The first 4 rows are patterns. Each new row is the sum of 2 different patterns, raised or lowered, with some noise. Before adding, each is slid sideways (what falls off one end comes back at the other) and multiplied by a number that may be negative. Names go in the order of the patterns.
(in the rows, 128 means zero)
Known rows, each followed by the names of its patterns:
[143 142 142 123 153  94 150 129 160 123 106 127 115 137 135 155 106 103
 161 121 152 121 137 121 137 158 144 113 125]
q307
[105 106 150 110 115 149 131 154 155  96 138 118 135 161 145 104 157 111
 117 104  98 142 143 135  95  97 162 155 154]
q338
[161 153 117 130 112 120 159 159 140  97 155  97 143 155 158 107 138 136
 112 107 122 101 121 121 143 157 119 123 122]
q518
[142  95 151 129 151 134 126 120 131 117  95 118 116 162 128 121 106  97
 111 100  96 162 161  98 146 160 137 130 154]
q788

New rows, each followed by the names of its patterns:
[177 135 125  82 121 117 150 155 121  85 167 160 140  94 105 133 107 108
 159 152 146 151  97 162 140 128 162 131 100]
q338 q518
[126 183 139 177 161 118 179 145 139 175 173 133 183 124 156  89 134 156
 184 149  94 110 164 177 172 146 106 143 154]
q307 q338
[142  59 115 117  96  62 122  79  94  87 108  95  78  79 106 145 111  61
  72 106 134  99  82  95  98 109 121  85  46]
q338 q518
[132 125  81 118  64  75 141  94  50 110  75  62  61  88  90 104  87  58
  67 126 111 123  90  80 115  51  79 114 111]
q338 q788
[139 149 104 175 147 128 157 130 108 181 153 137  84 135 108 155 165 140
  88 163 158 133  96 110 123 112 117 160 164]
q338 q518
[146 143 111 106 112 118 118 118 110 120  82 122 144  75 136 127  72 111
 148 134 139 124 127 127 172 154 103  89  78]
q338 q518
[ 72 120 142 135  98  70  77  80  92  86 166 119  59 155 133 141 105 142
 116  88 161 123 117 116 119 116 124  96 101]
q307 q788
[ 84  67 142 132 176 108  99 117  78  95 112  96 180 179  70 150 149 134
 151 163 118 115 133 114 128 108 132 126 131]
q338 q788
[114 117 130 102  86 110 173  92 150 103 103 111 152 121 129 164 152 142
 127 133 141 137 129 148 153 152  81  89 157]
q518 q788
[123  94 106 127 142 163 159 143 148  88 123 167 102  99 106 120 123 135
 161  83 144  85 132 148 154 110 141 158 125]
q518 q788
[121  93 124 154 120 121 104 168 102 126 117 129 102 123 141 110  94 147
 109 107 112 171  90 144 114 110  90 116 119]
q307 q518
[148 119  89  92 168 159 133 102  92 134 129 128 147 103 156 118 105 144
 130 114 154 141  92 130 104  92  95  89 140]
q338 q518
[149 170 136 122 125 161 160 135 135 136 105 167 153 159 108 135 114 134
 157 157 136 127 122 141 115 143 110 137 125]
q307 q518
[101 158 140 110 140 127 175 170  95 134 109 126 180 170 121 124 141  93
 121 130 167 123 141 107  90 134 144 123 103]
q338 q518
[150 191 186 167 118 148 182 150 122 162 168 175 189 137 148 131 157 206
 150 161 172 125 128 154 127 163 182 178 139]
q338 q518
[161 208 152 155 162 123 184 170 193 167 173 171 164 140 169 194 159 170
 209 183 218 120 140 182 156 160 169 145 132]
q307 q788
[170 138 105 165 118  78 123  98 151 137 122  85 101 131 104 125  92 136
 131  99  87 101 103 108 105 130 157  84 143]
q338 q788
[ 96 107 135  81  70  76 105  70 111  65 108 102  97 108 119 121 117 126
 133  88 128  91  97 118 105 104  79  76  90]
q518 q788
[108 124 167 111 109  98 126 126  92  96 134 136 121 159 151 103 141 114
 142 115 159 106 145 130 107 100 119  92  90]
q518 q788
[ 62 103 137  77 112 128  98 106  99  83 140  86  94 103  76  91 100  61
 129 113 132 135  70  67  91 153 111  94  68]
q338 q518
[142 172 125 124 116 159 138  88 123 106 152 155 150 119  73 137  76 111
 184 188  83 155 165 124 114 145 116  90 142]
q518 q788
[149 141 174 139 111 140 174 153 151 158 148 131 143 169 175 143 157 166
 170 149 156 104 145 153 183 201 162 175 177]
q518 q788
[134 155 134 123 158 122 125 131 154 171 131 119 125 134 137 164 140 102
 142 132 133 110 104 136 151 126 139 104 156]
q307 q338
[147 127 151 142 130 182 155 119 107 134 111 133 112 148 130 142 184 109
 126 120 157 160 120 116 127 178 160 132 125]
q338 q788
[ 94 123 140 110 102 147 116 133 115 118 143 105 137 129 168 126 118  92
 111 134 146 167 122 129 173  94 116 140 115]
q307 q788
[ 84 140 130  92 116 137  86 113 152 169 119 116  84 119 146 158  82  70
  79 156 149  88 128 120 108  95 126  74 150]
q307 q338
[193 218 171 154 212 175 187 168 167 216 173 162 168 138 190 198 202 138
 146 223 145 166 186 178 202 209 143 196 190]
q338 q788
[174 100  82  67 100  91  82  99 165 151 110 137 153 109  88 147 133  87
 107  93 149 117 125 113  89  78  73 133  79]
q518 q788
[139 106 116 162 144 143 145 171 114 172 142 165 125  98 144 136 152 118
 142 127 117 171 136 134 111 138 157 127 184]
q307 q518
[132 143 201 120 128 153 140 111 132 155 120 143 143 171 147 151 146 187
 204 150 162 110 144 183 198 190 141 198 153]
q518 q788
[149 180 149 116 148 146 154  97 125 133 155 140 117 109 148 154 173 123
 112 149 116 134 142 167 145 164  91 155 152]
q307 q338
[122  99 122 106  60  71 110 126  74 112  86  96  66 149  79 102  89 124
 130 127 121 104  90  64 130 133  77  92  69]
q307 q518
[129 129  80 128 130 147 128  91 125  99 118 109 125  91 144 121 101  91
  90  83  93  88 147 158  90 122 131 143 130]
q518 q788
[ 78 126 132  89 121 114  76  97 168  83 134 111 137 144 118 104 124 171
 150 106  76 101 144 153 131 149 154 132  94]
q338 q788
[ 81  75  76  34  66  88  79  65  64  77  95  98  70  72  53  63  61 112
  62  54  31  93  95  94  94  48  50  48 118]
q307 q518
[201 202 130 202 151 187 164 212 168 110 177 147 187 170 185 131 138 182
 125 176 143 194 150 162 169 148 136 132 149]
q307 q788
[ 93 117  72  81 105  91  98 110 158 144 110  70 103 149 156 126 129 124
 134 103 108 148  62 102  70 123 109 120 120]
q518 q788
[143 140 153 127  97 132 141 142 116 108 152 100 155 135 128  98 105 150
  99 155 121 129  88 126 146 120 159 140 136]
q307 q518
[181 113 158 143 191 170 136 142 135 129 149 162 147 144 169 114 144 146
 160 107 128 177 157 103 154 147 147 141 181]
q518 q788
